The same things were measured in two ways. Each way mixes the same 8 hidden numbers, adds some noise and spreads widely along 5 directions of its own, which tell nothing about the thing.
In the rows, 128 means zero.
Some things both ways: the first way, then the second way.
[134 172 123 152 127 116 110 131 132 153  94 135 128 131 110 111 135 116
 111 152 113 152]
[163 138  75  96 150 124 155 108 145 132 157 156  43 117 131 111  97 140]

[170 119 139 138 120 118 130 176  88 164 141 120 121 144 113 120 131 110
 122 122 156 115]
[166 126 112 118 161 157 113 113 121 112 156 143  91 129 161 122 133 124]

[160 170 110 106 152 169 137 160  68 153 109 110 172  86 133 107 133 137
 144 107  62 116]
[127 131  99  99 136 137 176 104 119 132 122 121 112 102 114  64 110 142]

[135 120 103 162 124 130 119 129  94 136 123 131 166 114 119 109 157 119
 153 121 114 110]
[104 122 113 117 168 161 150 111 159 162 164 160 119 128 124  86 117 109]

[108 149 143 195 129 104  99 127 179 113 143 151 106 131 128 168 117 109
  68 196 121 127]
[185 171 109 107 122 122 158 120 135 121 149 151 114 152 106 132 111 121]

[ 94 131 182 162 165 169 131 159 146  84 158 115 154 100 121 163 135 153
  70 145 126  99]
[150 211  67 157 133 123 188 139 105 106 107 162 121 146 108 115  66  78]

[164 116 103 129 123 136 106 166  80 147 110 130 143 120 149 106 134 120
 159  89  88 120]
[ 77 151 115 123 160 176 151 118 102 123 103 108 107 104 133  98 106 147]

[136 160 123 121 165 142 109 121 160 140 116 149  86 119 187 103  90 104
 131 141  92  93]
[176 146 160 105 137 130 164 142 130 108 125 100 119 123 136 159 141 140]

[147  97 135 139 144 138 107 141 130 120 118 122 152 153 125 163 124 134
  80 142 121 167]
[149 115  91 109 146 130 142 119 132 106 156 130 104 117 125  96  99 146]

[118 168 163 131 153 132 106 108 162 108 119 143  89 131 101 148 103 118
 112 182  98 143]
[153 218  80  85 107  63 153 108 119 153  83 139 137 164  94 125  55  86]

[112 172  75 148 145 123  83  71 123  95 110 168  98 127 106 145 103  75
 149 193  59 142]
[155 131 137  95 110 136 163 118 147 150 154 136 124 133 122 116 130 137]

[104 194 126 155 109 131  80 125 129 139  91 165 101 113  99  63 174 106
 199 118  85 116]
[101 127  91 127 179 176 129 117 160 145 163 145 100 142  99 121 115 139]

[167 116 115  99 157 174 134 138  78 145  75 131 172 121 119 111 125 147
 150 121  81 144]
[101  80  89  77 132 147 102  77 165 168 160 126 110 121  99 105 111 197]

[159  48  78 113 174 162 138 146  67 118 128  96 217 139 157 145 125 126
 103  99 126 122]
[ 98 118 112 111 158 177 177 134 134 112 142  87  57  90 124 107 116 197]

[129 160 135 145 135 123  97 134 103  97 129 139 135 128  72 137 135 100
 165 130 100 159]
[189  76 108 167 153 164 103 131 147 108 209 176 198 150 149  94 142  78]

[121 128 110 128 164 142 116 110  96  94 107 130 154 131  98 132 126 115
 135 133 105 150]
[159 112  88 122 145 143 154 113 149 143 160 148 127 127 139  96  91 115]

[125 109 173 106 171 180 132 124 103  87 115 133 130 109  93 132 128 155
 153 136 109 109]
[149 111 130  89 125 109 132 186 131  56 204  42  99 143 128 105 110 180]

[128 150  75 170 124 106 106 133 132 139 111 142 118 103 173 124 115 102
  90 144  81 116]
[139 145 147  68 142 167 236 104 123 121 105  76 102  78  87  85 119 190]

[170 100 121 117 147 135 155 102  77 129 143 122 166 141  74 151 107 110
 171 162 133 129]
[ 88 177 119  87 118  99 170 163 127 116 140  78  55 133 106 118  97 170]

[137 126 154 106 165 161 101 125 121 101  90 150 123 137 105 128 112 135
 149 133  93 159]
[142  73  86 124 138 137  78 144 145  96 189 104  96 133 137 134 127 183]

[106 172  95 168 149 140  83 102 183 103 114 167 116  84 189 131 109 106
 132 158  35  95]
[119 136 160  96 122 144 174 167 149  98 169  65  99 133  75 121 162 196]

[127 166  99 154 120 123 107 138  92 128 124 125 144 114 106 126 146 101
 125 139  89 140]
[150 147 101 117 150 153 197 114 116 115 136 144 112 108 126  62  95 111]

[107 153 153 173 158 120 110 127 160 105 108 149 134 126 128 137 121 128
 117 135 113 144]
[162 114  74 131 143 157 142 128 161 114 161 120 119 138  77 147 113 174]

[122 184 163 185 104  59  96 150 140 124 119 161  73 136  95 117 123  95
 157 126 120 158]
[180 150  97 141 166 158 166 137 117  85 126 100 146 133 105 126 107 127]

Other things, the second way, with their names:
<1170>: [185 149 112 119 135 150 227 134 111  71 159 132 104 101 115  76  97 144]
<1329>: [157 111 109  70 118 104 134 133 131 105 139  45 115 123  95 107 121 192]
<501>: [115 146 101 167 176 175 134 139 115  99 150 169  58 112 168 132 124 113]
<88>: [126 153  82 150 170 143 139 120 128 138 118 186  39 108 143 132 151 110]
<1263>: [112  96 101  78 119 148  92 106 164 142 182 116  80 136  96 139 135 214]
<353>: [132 132 102 115 153 159 139 124 149 122 173 153  42 120 117 131 133 162]
<819>: [188 147 115 104 169 157 196 130 128 116 139  89 139 128 143  92  87 102]
<164>: [ 64 167  44 104 138 124 154  70 147 184  61 140 131 119  42 113  64 155]
<567>: [167  91 102  97 136 144 133  95 153 141 165 119 199 143 111  86  87 126]
<1017>: [203 159  86 112 137 108 186 114  95  84 131 146 120 110 149  69  70  94]
<182>: [172 154  91 168 174 179 169 110 109 101  92 153 167 115 135 137  94  92]
<1297>: [175 130 134 103 136 133 181 116 107 104 159 157 117 102 190  69  87  95]
<1509>: [109 105 101 103 161 147 106 106 136 151 154 126 122 130 119  64 145 122]
<1038>: [133 118 125  90 162 139 139 129 128 122 138  64 122 121 136  90 117 141]
<879>: [125 155  77 120 142 136 175  73 116 148  83 168 144 101 100  91  78 115]
<319>: [ 95 178 116 125 177 161 162 127 129 135 110 123 130 136 105 120  95 114]
<139>: [134 171 143 118 169 134 252 140 147 140 125 138 119 104 124  95  90  87]
<166>: [138 116 112  99 186 142 179 120 157 136 138 111 104 103 124 110  94 131]
<1334>: [163 135 109 124 174 158 168  84 131 127 139 186 171 112 147  82  71  70]
<1035>: [133 129 127  89 146 153 129 100 139 160 125 129 108 123 149 135 114 138]
<1306>: [194 124 148 125 123 147 156 158 122  72 182 118 103 126 154 143 139 148]
<222>: [143 134 112 117 157 167 130 120 114 100 143 116 129 124 133 113 116 140]
<311>: [112  99  81 117 171 171 149 101 146 129 136 132  92  97  90  87 134 169]
<1270>: [ 84 126  94 139 163 161 136 115 156 170 138 146 126 134 116 106 109 112]
<13>: [117 120 105 117 147 116  94 146 158 140 173 132  82 155 121 137 142 133]
<10>: [124 154 127  88 147 157 181 112 105 123 115 106 100 105 132  68 117 139]
<347>: [125  94 109 142 188 198 187  97 143 115 114 140  90  62 106 123 144 178]
<833>: [155 132 134  78 137 146 164 145 142  92 185  68 140 144  97 100  96 163]
<860>: [174 115  85  92 137 123 124 104 132 159 135 107 128 137 140  71 133 111]
<1028>: [116 128  80 118 146 140 154 124 141 115 142 121 121 123  64  90 109 162]
<1129>: [103 147 128 136 179 174 204  98 120 144  89 150 166  90 128  82  96  88]
<1305>: [150 133 153  95 120 114 108 169 140  93 215 103 119 167 155 128 114 129]
<528>: [154 171 138 159 176 152 189 135 117  99 110 158 181 118 139 126  93  66]
<793>: [119 140 137  51 146  92 158 121 159 176 128  86  97 129 101 102 131 139]
<1024>: [141 136 124 117 157 160 211 108 151 142 125 155  98  88 129 132  91 141]
<1144>: [146 185 114  70 128 129 147 102 123 130 138 128 130 153 118 108  73 119]
<1317>: [132 150 117 119 142 127 166 116 120 116 122 160 113 103 128 112 105 124]
<842>: [191 150 141 115 130 141 168 165 129  80 188 117  87 144 133 124 149 136]
<622>: [142 159 103 109 147 152 202  93 142 129 125 163 143 116  85  94  77 124]
<3>: [115 153  99 110 167 138 196 109 112 132  63 101 112  84 119 106  95 135]
<736>: [131  81 114 105 138 154 131 118 184 146 189 122 154 139  60 113 143 173]
<1423>: [187  99 115  79 122 137 123 105 134 131 140  76 143 134 111 106 144 167]
<216>: [156 142 109 100 145 126 207 131 144 121 160 132  76 107 117  83 106 137]
<497>: [172 101  96  92 155 137 145 119 131 124 164  96 117 123 147  67 107 124]
<1147>: [153 164 103  79 166 124 190  70 135 170 103 153 157 120 108  69  73  78]
<1254>: [128 129 130  94 163 126 141 146 159 147 164 106  83 141 131 108 139 120]
<1340>: [172 147  47 129 136 108 109 116 142 141 136 146 127 165 101 128 101 104]
<1179>: [120 114 100 158 157 157 120 132 131 111 150 157 140 125 124 109 138 117]
<976>: [167 102 122  75 152 147 114 113 143 108 182 110  96 128 113  97 154 175]
<242>: [104 149  96 169 163 147 150 109 145 161 111 197 167 128 132 125  84  67]
<592>: [181 100 154 104 142 154 190  91 139 128 126 151 132  75 148 123 134 146]
<64>: [168 117 143  84 132 171 164 120 129  98 186  95 152 131 122  80 101 160]
<1291>: [172 139 115  95 134 140 190 115  95  96 117  90 101  90 137  76 110 151]
<510>: [173 148 137 130 160 179 171 129 128  99 145 136 116 120 131 148 126 135]
<902>: [156  84 158  66 124 147 104 116 161 128 205 103 130 143 112 108 161 179]
<632>: [138 125  71 122 163 167 110 122 136 104 171 131 108 147  99 109 108 153]
<882>: [126 100  75  92 136 144 159  78 160 149 120 114 175 111  46  90  92 182]
<36>: [122  78 118  66 144 130  74 119 154 147 187  90  83 134 147  93 144 169]
<387>: [181 117  88  43 135 136 149  72 155 161 167 125 129 138  91  56  95 143]
<1444>: [203 129 130  80 161 137 150 132 149 123 185  92 165 163 137  96  93 100]
<940>: [180 114  99  95 135  98 137 126 142 132 178 127 143 149 136  61 105  91]
<854>: [130 171 115 108 155 160 156 111 112 113 105 124 125 119  95 116 120 137]
<1373>: [122 145 111 129 128 146 116 123 110 131 124 121 146 146 120  96 142 118]
<1285>: [156 147 120 173 154 157 192 166 133  85 157 146 133 127 119 115 125 102]
<1420>: [155 178 129  89 152 124 193 112  93 106 102 116 137 107 136  81  78 105]
<644>: [142  72  77 131 151 174 108 100 173 157 182 167 117 130 113 115 131 150]
<238>: [133 134 112 117 180 155 166  97 153 143 118 146 158 113  89 120 109 120]
<867>: [122 169  88  99 127 148 143  91 134 123 126 143 128 140  54 129  90 174]
<998>: [154 119 125  91 156 147 170  87 132 147  97 102 169 103 124 109  98 132]
<775>: [109 122 102  67 141 112 115 139 150 139 166  65  86 148 106  93 116 168]
<474>: [179  66  65  96 143 139 101  69 174 167 165 148 185 144  84  95 101 141]
<1279>: [169  65 108 141 160 178  98 126 160 134 166 120  99 125 139 157 179 164]
<1300>: [ 80 187  73 125 166 141 167  98 139 184  93 181  58 121 137 120  75  95]
<1414>: [ 81 131 102 112 128 138  75 127 140 124 181 148  92 155 111 115 129 157]
<481>: [196 150 155 122 140 154 197 140 111  93 165 152 123 118 157  95 134  94]
<621>: [112 141 136 130 141 146 146 150 138 112 167 146  89 127 125 117 140 133]
<21>: [149 164 117 133 117 143 134 132 122 122 162 182  84 143 152 130 124 114]
<243>: [106 191 103  83 124 125 178 130 133 138 104  86  71 135  67 138  97 180]
<691>: [166 111 151 109 113 162 138 153 137  85 201  95 128 143 125 123 142 176]
<735>: [155 130 112 110 152 166 142  83 122 143 105 146 136 111 138 129 118 126]
<175>: [171  91 125 129 152 154 191 121 159 141 157 151 123  97 153 113 120 115]
<1178>: [123 122  72 144 153 168 128  88 153 141 140 181 175 137  64 116 102 134]
<1515>: [117 101 124  83 151 134 103 135 187 169 199 102 131 170  98 116 137 139]
<939>: [131 164 118 164 150 176 190 111 114  86 122 191 155 103 100 124  98 121]
<531>: [151  91 157 109 141 186 176  81 157 153 139 142 204 106  95 108 142 146]
<329>: [132 127  91 144 176 139 134 116 135 139 123 167  92 109 152 116 131  96]
<1465>: [119 133 107 101 139 144 124 116 141 124 175 153  69 127 127 119 111 157]
<420>: [187 164 111 117 152 137 169 112 106 122 134 161 145 137 156  74  93  60]
<232>: [116 166 111 106 141 134 166 124 140 150 114 130  61 118 104 133 132 148]
<625>: [136 116  78 135 172 154 138 117 133 109 148 139 120 121 104  94 113 131]
<1384>: [185 117 157  98 137 131 180 116 129 123 155 152  86  90 187 111 125 119]
<1428>: [143 102 112 144 171 159 114 147 156 118 194 143 134 151 121 104 143 107]
<1139>: [135 124  99  99 142 169 134  79 121 130 116 129 103 107 118 121 107 181]
<1524>: [158 100 128 109 146 145 169  94 160 144 135 126 207 118  97 114  94 131]
<526>: [130 127 119 109 165 150 108 131 158 145 170 117 142 164 124 108 129 105]
<107>: [112 172  80 116 132 118 191 119 136 153 110 127 134 130  94  86  66 109]
<1001>: [115  63 105  65 133 149  97  94 158 136 177  93 105 112  95  92 138 215]
<770>: [167 145  68  99 133 139 148 105 147 126 146 124 102 145  68 113 107 163]
<1363>: [118 157 101 106 133 127 110 113 121 152 157 170  78 147 155  90 119  95]
<512>: [ 68 144  97  95 122 141 134 136 125 120 134  89  35 116  99 116 124 214]
<696>: [132 118 102  77 144 128 142  71 148 151 138 152 164 124  99  82  77 125]
<579>: [112 146 117  78 134 113 149 132 127 134 148 112  63 120 137  88 118 141]
<1214>: [107 112 118 113 131 148 166 127 159 132 168 142  83 111  93 109 138 180]
<1527>: [186 159 115 112 149 140 220 153 127  77 158 104 110 121 113  94  91 128]
<739>: [ 95 124 126 129 158 163 172 145 139 125 149 133  43  95 123 104 161 160]
<1495>: [113 155 114 110 173 160 129 150 134 105 176 107 100 159 112 105 105 129]
<300>: [125 128 102 100 141 149  96 118 136 134 152 105 160 158 118 101  98 132]
<111>: [163 112  90 109 135 110 124 140 161 135 220 162  89 157 128  80 132 106]
<972>: [139 113 111 114 127 110  88 153 142 116 175  93 151 165 112 101 147 128]
<155>: [145 128 163  80 157 128 138 119 148 136 176 138 146 141 137  94 129  99]
<986>: [121 153  70  38 105 100 127  98 122 138 109  54  83 134  72 109  83 213]
<219>: [168 123 127 104 171 160 169 126 165 151 174 139  87 131 145 123 126 118]
<1295>: [118 147 148 105 157 156 204 104 132 122 100 129 155  94  97 118  99 145]
<1274>: [142 173 110 102 131 125 186 143 138 121 136  91 123 146  68 106 103 149]
<226>: [159 135 154  95 136 130 184 128 128 141 130 109 133 113 149  93 137 110]
<795>: [ 89 142  81 117 154 165 167  51 146 211  55 172 124  95  76 115 127 138]
<1137>: [139 119 111  79 127 129  96 116 140 127 164 102 119 149 124 121 111 164]
<928>: [125 140 104 115 150 118 102 146 112 120 119  85 107 136 156 130 115 125]
<1392>: [148 128 113 101 152 138 197 110 176 164 161 156 136 125 116 103  77 107]
<1240>: [131 118 142 143 154 162 168 126 159 158 136 163 114 109 145 139 151 114]
<799>: [148 109 103 113 130 146 127 141 120 108 167 103  76 119 149  90 141 160]
<207>: [202  90 161 109 143 160 123 146 149 107 190  95 126 142 143 133 185 149]
<828>: [130 157 131 120 136 143 184 111 126 147 125 178 102 109 155 103 114  97]
<1469>: [182 131 100 117 151 151 209 118 135 109 155 147  91 101 125  89 103 134]
<192>: [134 139 134  71 145 119 147 122 154 142 138  89 131 139 109 122 111 145]
<1005>: [111  70  97  83 143 154  92 118 156 120 199  94  90 128  97  90 138 205]
<437>: [164 103 142 122 146 154 156 119 138 111 144 120 171 118 137 123 117 129]
<1531>: [195 135 127 140 163 142 127 105 143 148 151 212 139 141 161 133 148  50]
<677>: [182  77 103 108 169 153 147 106 141 113 156 114 141 102 137  86 117 135]
<936>: [170 117 110 104 160 151 177 108 146 110 161 147 108 107 112 105 109 145]
<611>: [176 147  92 113 144 149 157 129 100  69 159 116 114 128 144  82  78 129]
<1211>: [149 127 122 134 159 127 128 167 132 104 180 108 144 153 152  88 124  84]
<450>: [163 140 117 118 157 160 184 126 124 105 148 125 161 125  99  67 120 111]
<971>: [141 170  93  88 117 132 188 113 124 125 132 122 118 132  77  83  84 147]
<840>: [153 194  96 135 144 116 144 152 118 125 144 152  82 162 140 112 121  71]
<1174>: [ 84 155 106 102 147 160 121 118 116 136 108  75 132 144 102 103 120 154]
<106>: [162 145  98 112 173 129 150 139 124  94 134  83 149 140  99  90 109 112]
<1092>: [158 151 132 118 127 166 166 115 123 110 142 161 102 114 134 146 114 154]
<1372>: [132 125  97  97 138 133 102 114 115 129 154 133  84 132 156  86 123 128]
<596>: [106 111 139  90 140 166 143 140 139  95 163  63  97 116  97 121 137 213]
<980>: [178 100  92 117 158 158 134 113 143 144 150 114 154 140 144  97 113 108]
<1474>: [198 139 105 106 136 124 164 122 124 101 132 101 171 135 141 127  63 116]
<480>: [127 100  85 129 147 156 130 123 126 110 179 146 111 121 121  55 127 135]
<1383>: [117 131 122 110 174 154 190 105 127 140  95 105 159  95 117  84 100 119]

Some of these things the first way, each followed by its name:
[143 162 162 114 141 175 159 174  48 153  89 131 138  73  95  89 149 168
 145 116  96  84] => <1297>
[144 159 121 130 144 113 111 145 122 142  65 152 100 116 174  79 106 129
 151  94  77 141] => <998>
[129 172 131 134 119 142 105 131  49 105 110 156 107 108  46 110 151 113
 188 143  87 117] => <64>
[143  90 117 130 154 142 117 163 123 129 129 121 124 141 175 141 109 123
  70 128 138 119] => <735>
[116 142  94 112 159 133 114 122  78  86 131 114 120 111 124 132 112  93
 128 130  97 123] => <860>
[127 182 127 136 135 153 117 103 115 138 101 145 122  95  98 107 136 126
 158 167  64 117] => <1214>
[176 126 110 134 127 128 122 150  77 158  99 129 170 131 109 118 132 124
 164 114  93 153] => <1005>
[141 162 127 125 136 131 144 110 131 164 109 129 101  89 164  74 119 125
 154 124 100  75] => <793>
[139 115  57 128 137 148  98 131  86 121 145 110 146 130 146 145 129  83
 107 136  91 113] => <10>
[132 138 126 126 136 157  86 150 125 131  89 150  93 129 148 120 124 130
 103 139  89 136] => <1139>
[120 164 146 112 131 174 112 155 121 148 108 113 121  90 137  90 163 144
 119 109  87  94] => <311>
[114  75 110 133 159 176 108 125 142 107 136 114 142 111 165 151 134 135
  61 159 113  92] => <579>
[135 146 150 169 117 127  96 175 133 140 110 146 144 128 106 121 155 128
 129 114 116 141] => <632>
[152 135 143 131 120 145 127 171 121 170 136 119 118 119 134 121 138 130
  96 142 130  97] => <976>
[130  90 124 182 127 101 121 125 108 110 125 140 148 126 113 131 140 117
 143 125 140 129] => <1270>
[141  73 133 180 126 108 118 154 126 136 101 147 118 124 163 127 119 151
  93 122 130 116] => <36>
[157 109 129 131 146 142 138 156  97 147 102 142 123 120 156  99 123 132
 137 113 129  85] => <1035>
[ 91 142 164 137 123 160  66 112 170  95 120 140  92 131  81 147 156 127
 108 181 104 145] => <1178>
[157 114 117 112 134 117 136  82  76 142 122 119 125 164  56 118 127  92
 148 172 166 140] => <1024>
[103 154 165 147 135 146 142 135 103 103 150 116 131  93  78 129 154 133
 124 148 137  90] => <1527>
[109 110 143 147 163 156 111 131 113  82  93 139 146 107 125 142 123 152
 114 121  91 141] => <567>
[130 174 140 128 148 152 108 169 137 139  93 123 134 112 156 136 124 144
  69 124  68 160] => <1017>
[152 124 167 130 162 139 154 155 122 127 102 128 124 102 162 134  89 160
 106 116  96 125] => <1329>
[169 138 148 107 132 143 137 136 104 162 125 117 122 134  92 125 127 128
 130 157 125 128] => <1317>
[173 153 107 112 136 148 134 122  66 153 119 136 137 123  95 114 121 104
 185 149  94 109] => <902>
[138 165 119 129 137 156 114 125  95 123 142 146 119 126  84 143 127  95
 137 186 101 104] => <21>
[127 156  87 185 100 100  71 130 130 125 120 161 111 133 123 142 131  88
 120 170  86 138] => <1363>
[109 120 133 143 148 141 127 151  91 104 113 123 128  99 137 116 137 139
 103 107 118 113] => <497>
[179  97 119  91 153 135 134 123  72 125 126 110 140 163  82 164  94 112
 121 165 128 169] => <986>
[152 126 145 107 146 132 148 122 102 148 115 125  89 131 106 122 102 132
 104 170 137 109] => <592>
[108  97 120 116 152 202  81 121 149 108 121 127 129 133 133 147 153 135
  65 177 104 103] => <1465>
[152 138 119 114 134 145 114 147 132 170 113 110 131 131 162  97 137 120
 112 110 114 120] => <347>
[115 145 125 105 160 200 115 127 119 115 109 132 119  82 155 105 132 141
 126 136  75  69] => <531>
[145 212 138 102 132 163 107 148 117 159  80 134 120 102 120  87 137 133
 147 127  50 144] => <879>
[121 142 125 139 143 151 128 125 102 108 179 115 124 116  99 152 131  89
 116 177 139  75] => <842>
[156 100 111 156 140 106 140 138 115 152 110 132 131 141 148 136  99 124
  76 155 140 125] => <1384>
[126 146 117 145 152 122  74 164 166 117 113 144 128 152 177 129 118  96
 108  96 103 160] => <182>
[118 133 124 158 127 125  98 109 110  96 122 154 122 127  88 133 137 104
 159 151 109 132] => <833>
[ 99 215 163 159 118 126  83 163 184 130  94 154  76  84 176  76 150 134
 147  87  61 110] => <106>
[134 152  90 187 160 109  92 143 165 120 127 142 194 125 183 153 108  92
 117 120  73 155] => <1285>
[105 151 190 136 113 123 130 120 123 143 100 136  65  99  88  54 164 152
 158 123 153  84] => <166>
[142 183 102 119 148 156 127 171  78 144 125 114 169 102 143 102 146 100
 146  95  81 108] => <420>
[147  69 132  93 142 171 116 114  87 114 125 107 127 144  81 150 125 141
 105 172 121 134] => <1001>
[122 134 167 135 140 146 118 115 149 124 133 135 100 114 102 115 139 126
 146 154 133  89] => <13>
[152 173  75 113 156 186 133 143 100 175 115 115 192  77 195  85 138 120
 150  96  54  75] => <739>
[135 117 157 162 137 120 118 141 141 130 106 143 140 127 126 120 134 144
 142 116 122 135] => <242>
[161  83  91  93 170 180 118 110  94 119 126 119 170 162 110 162 113 106
 117 166 108 143] => <1263>
[117 141 132 145 161 153 136 129 133 131 112 141 123  81 179  95 120 142
 128 123 109  55] => <1240>
[165 147 102 110 128 142 112 150  63 143 114 126 131 133 105 121 127 105
 150 129  90 136] => <1372>
[153 141 140 129 135 132 136 154  97 148 151 128 131 136 106 112 132  99
 145 128 153  96] => <510>
[122 166 160 161 122 114  92 150 171 135 112 154  91 123 143  97 132 117
 150 118 106 122] => <528>
[164 142  81 119 172 145 123 124 126 147 126 123 187 131 170 140 103  95
 135 128  91 127] => <243>
[113 170 156 153 116 114 110 111 114 116  88 169  76  88  92  84 136 134
 185 127  91 106] => <775>
[140  56 127 163 145 140 106 178 162 133 132 108 151 131 207 163 119 146
  19 122 127 123] => <1420>
[114 150 125 139 135 165 111 161 153 157 101 119 135  91 188  94 157 143
  80 107  91  96] => <1147>
[141 107 111 149 151 155 134 142  89 111 154 103 191 127 106 184 127 123
  82 164 119 126] => <971>
[108 145 102 137 170 178 102 150 115  93 103 139 148  79 190 138 115 135
  98 116  48 110] => <799>
[105 110 151 170 144 139 126 137 168 126 143 127 106  96 172 132 128 143
  55 164 141  60] => <232>
[117 157 148 170 155 104 107 137 170 103 121 141 130 135 137 156 115 112
  95 140 112 167] => <1340>
[121 129 132 113 183 190 111 134 145  88 136 126 152 101 167 146 117 126
 127 126  66 103] => <972>
[154 142 157 142 117 133 132 156  77 150 129 136 123 130  67 120 142 122
 157 152 130 111] => <1144>
[163  92 121  95 145 166 117 124 102 142 114 106 163 158 101 149 132 126
 112 148 120 158] => <696>
[127 156 108 145 107 122  65 139 160 131 140 137  86 143 142 131 130  78
 110 160  96 130] => <854>
[128 136 131  63 153 232 131 151  69 126 145  87 147  80 134  96 164 141
 147 105  90  50] => <1509>
[109 224 105 166 123 114 109 103 145 146  82 155 116  76 154  59 148 105
 183 117  64  96] => <139>
[145 149  67 169 147  79 117 150  86 129 113 134 179 131 160 106 121  75
 161  72 105 151] => <819>
[143  93 111 144 135 132 137 133  91 145 142 108 165 140 115 118 149 109
 115 127 161 105] => <1300>
[117 129 161 125 116 151 121 116  93 121 153 113 114 132  31 145 163 123
 116 195 156 118] => <622>
[131 175  94 167 120  98  72 136 125 104 121 167  96 123 140 141 105  78
 153 137  50 147] => <1373>
[130  50  96 128 149 154 100 138  97  80 172 111 141 142 149 165 125 102
 111 128 124 103] => <1174>
[146  90 148 132 154 140 141 130 132 139 127 125 128 125 147 121 118 140
 118 133 144  92] => <192>
[155 102 112 137 150 131 128 164 103 140 103 128 153 108 184 102 117 134
 138  67 102 113] => <1038>
